Each new row is followed by what is left after taking away its nearest point in the smallest flat space through zero that holds the last named rows.

K155 (3 x 17):
-5.3,10.2,29.1,3.6,20.2,-22.4,5.9,21.2,-1.5,0.2,7.8,14.6,4.0,8.8,14.4,2.2,-15.4
42.3,-51.6,-6.1,38.2,-22.9,-18.5,-23.3,6.8,13.3,-33.6,32.6,-28.3,31.8,30.7,-34.3,14.9,45.6
10.3,4.9,29.6,-0.9,1.1,-11.2,-25.9,40.2,-7.6,-13.2,42.7,36.3,-23.2,27.8,8.9,-22.3,10.3
New rows:
-30.8,9.0,-45.1,-8.2,32.2,5.1,1.5,-62.5,-25.4,-17.1,41.1,4.5,-11.4,-20.7,13.0,-16.9,26.3 : -26.7,4.3,-25.8,4.7,44.2,-17.5,5.3,-48.8,-22.1,-23.1,48.9,4.2,4.1,-9.9,15.7,-7.4,22.3
-1.5,45.2,21.5,43.5,-27.6,33.2,-5.2,18.0,-5.8,3.2,-49.5,10.4,-1.6,-0.8,-24.5,-2.5,-30.7 : 7.8,35.0,22.2,51.2,-32.2,28.7,-11.7,22.1,-3.6,-4.5,-40.0,7.1,3.3,7.3,-30.9,-1.0,-20.7
8.2,-20.3,-3.8,47.6,-0.9,21.8,-0.7,62.5,-23.5,-8.5,-9.9,11.8,-10.2,5.7,13.9,6.9,-35.3 : 6.3,-21.9,-18.8,44.1,-7.5,33.1,2.1,48.2,-22.6,-4.8,-20.9,2.7,-10.3,-3.4,9.1,8.4,-33.5
0.0,5.7,34.4,2.7,29.5,16.8,-20.2,-2.8,-4.2,3.5,-6.3,-10.3,10.3,33.7,-62.5,38.0,-30.3 : -2.4,11.2,25.4,-7.7,21.5,31.8,-26.6,-6.4,-8.1,6.5,-5.9,-3.5,-5.4,29.6,-62.2,27.2,-26.8

K21 (3 x 17):
22.2,0.0,-26.8,16.1,-34.3,-8.3,-1.9,-6.9,-54.0,-35.8,-11.3,57.0,-9.7,-4.1,-28.5,25.8,-7.4
-13.5,-3.0,-26.8,-55.1,3.2,-7.3,26.4,-13.5,2.4,-34.2,-68.8,27.1,-14.8,-77.7,9.3,74.4,7.3
-48.0,2.9,44.0,-42.9,-34.6,2.3,-29.0,-6.3,-55.6,20.3,-17.4,29.7,-8.6,-32.0,-33.5,-27.7,-62.4
New rows:
-12.5,-27.2,-0.8,38.3,18.6,12.8,-7.4,-28.2,36.5,13.0,5.9,-9.8,-5.5,14.4,30.4,-28.6,-39.6 : -9.2,-27.7,-13.0,32.1,8.4,9.0,-3.5,-32.9,20.0,-3.7,-10.5,12.7,-11.3,-1.8,23.1,-7.5,-41.5
-16.3,31.7,30.9,-40.4,10.5,5.5,11.3,-1.8,10.2,13.7,-24.4,24.4,-18.6,10.9,-33.2,16.1,11.3 : -0.3,31.7,22.7,-18.4,11.7,5.1,11.9,1.0,12.8,10.4,-9.3,22.0,-15.5,31.8,-32.5,11.6,21.7
20.8,37.2,27.3,-31.7,0.7,8.8,-40.2,-5.5,-16.5,36.2,14.1,21.8,-8.5,9.7,-41.0,42.3,1.5 : 27.8,36.4,20.0,-26.9,13.4,9.1,-32.3,-3.7,3.6,35.1,16.4,8.4,-5.9,13.9,-29.1,48.3,16.8
33.3,-34.7,3.3,16.5,26.9,24.0,-0.1,36.0,-25.9,33.9,41.3,39.8,-42.6,-18.9,-13.6,14.9,-2.7 : 24.0,-35.1,8.3,3.2,37.0,25.5,3.7,36.1,-10.4,40.1,34.7,27.1,-41.9,-29.2,-4.3,17.2,-0.5

K946, 3 rows:
24.2,10.2,-12.0,-59.9,38.9,15.0,10.8,-30.1,25.2,-27.2,40.5,8.7,-24.7,-8.2,-0.8,-62.3,-23.7
-0.3,-31.0,-43.7,-70.2,53.7,-7.7,18.1,-10.8,-15.1,-89.3,21.3,-20.3,28.4,-14.8,70.6,-28.5,-22.2
-25.4,23.1,-15.3,-69.1,23.4,12.1,31.8,12.1,-34.6,-43.4,16.3,-85.9,31.4,-11.8,55.8,-37.1,-42.7
New rows:
18.3,7.4,-29.1,-33.4,39.0,28.9,-40.0,-26.0,-1.4,27.8,14.6,0.5,33.5,-12.5,-41.6,16.6,14.9 : 9.4,5.8,-29.0,-26.8,33.0,25.8,-39.1,-17.3,-12.0,27.5,6.3,-10.9,44.1,-12.0,-33.4,28.4,16.2
10.7,8.3,-37.6,-43.1,36.9,36.7,-2.9,41.8,38.8,-0.8,-33.5,32.0,19.6,39.5,-11.8,-39.6,26.2 : -1.5,11.9,-31.5,-27.0,22.1,34.5,-3.2,54.9,26.3,10.6,-46.6,17.2,30.0,41.9,-9.8,-21.9,29.5
40.5,-6.7,-2.8,27.4,30.2,-32.2,-33.2,18.1,-40.4,7.5,-21.6,-21.6,1.0,-39.1,-1.2,25.7,-26.2 : 48.4,2.3,-0.7,15.3,36.2,-25.4,-31.3,9.5,-30.1,10.6,-10.2,-17.8,-11.2,-40.0,-10.9,7.2,-32.3

K333:
8.6,-2.5,-22.9,11.2,-0.6,-35.7,-32.7,-43.4,-1.2,-2.2,40.2,-47.3,59.1,-18.5,-4.6,5.1,19.3
-11.6,21.2,12.5,-36.2,7.4,-13.9,-15.5,-3.4,-2.1,2.3,3.8,-13.3,-30.1,-37.8,-36.3,-2.4,33.1
33.5,-41.2,40.1,-13.7,46.9,-29.8,36.5,30.5,4.0,10.0,-17.7,-27.1,-14.6,42.5,2.4,3.7,-20.9
New rows:
-3.1,30.6,-48.8,-18.7,20.8,22.9,12.3,-23.9,2.1,32.9,-24.7,23.7,-6.8,15.7,-1.1,32.6,-1.3 : 5.2,22.7,-44.2,-21.9,31.4,7.6,11.9,-27.0,2.5,34.8,-19.5,6.5,0.8,18.1,-4.2,34.3,0.8
-13.6,-39.3,5.7,3.5,-33.1,-28.6,-26.9,12.0,-8.3,-10.8,10.3,37.6,30.3,25.8,-22.4,-2.8,72.2 : -10.9,-44.3,13.7,1.5,-28.1,-25.0,-16.4,23.2,-7.6,-9.4,1.1,43.5,19.5,35.3,-19.8,-3.2,65.1
7.9,-11.1,7.0,-24.8,0.3,2.6,32.1,-2.9,15.0,38.8,53.0,-41.3,24.0,17.6,-14.2,-15.2,15.3 : -5.5,1.3,0.8,-20.1,-16.4,28.6,34.4,4.2,14.4,36.0,42.7,-11.8,9.4,15.0,-8.7,-18.2,10.8
21.2,8.5,12.1,21.7,47.1,3.6,-4.1,-19.3,-10.3,3.0,-55.5,15.7,-11.9,-17.8,-55.3,11.5,11.4 : 22.6,5.0,-1.3,39.8,37.7,8.6,-6.9,-27.6,-10.1,0.4,-49.5,18.6,10.1,-10.4,-41.4,12.7,3.2
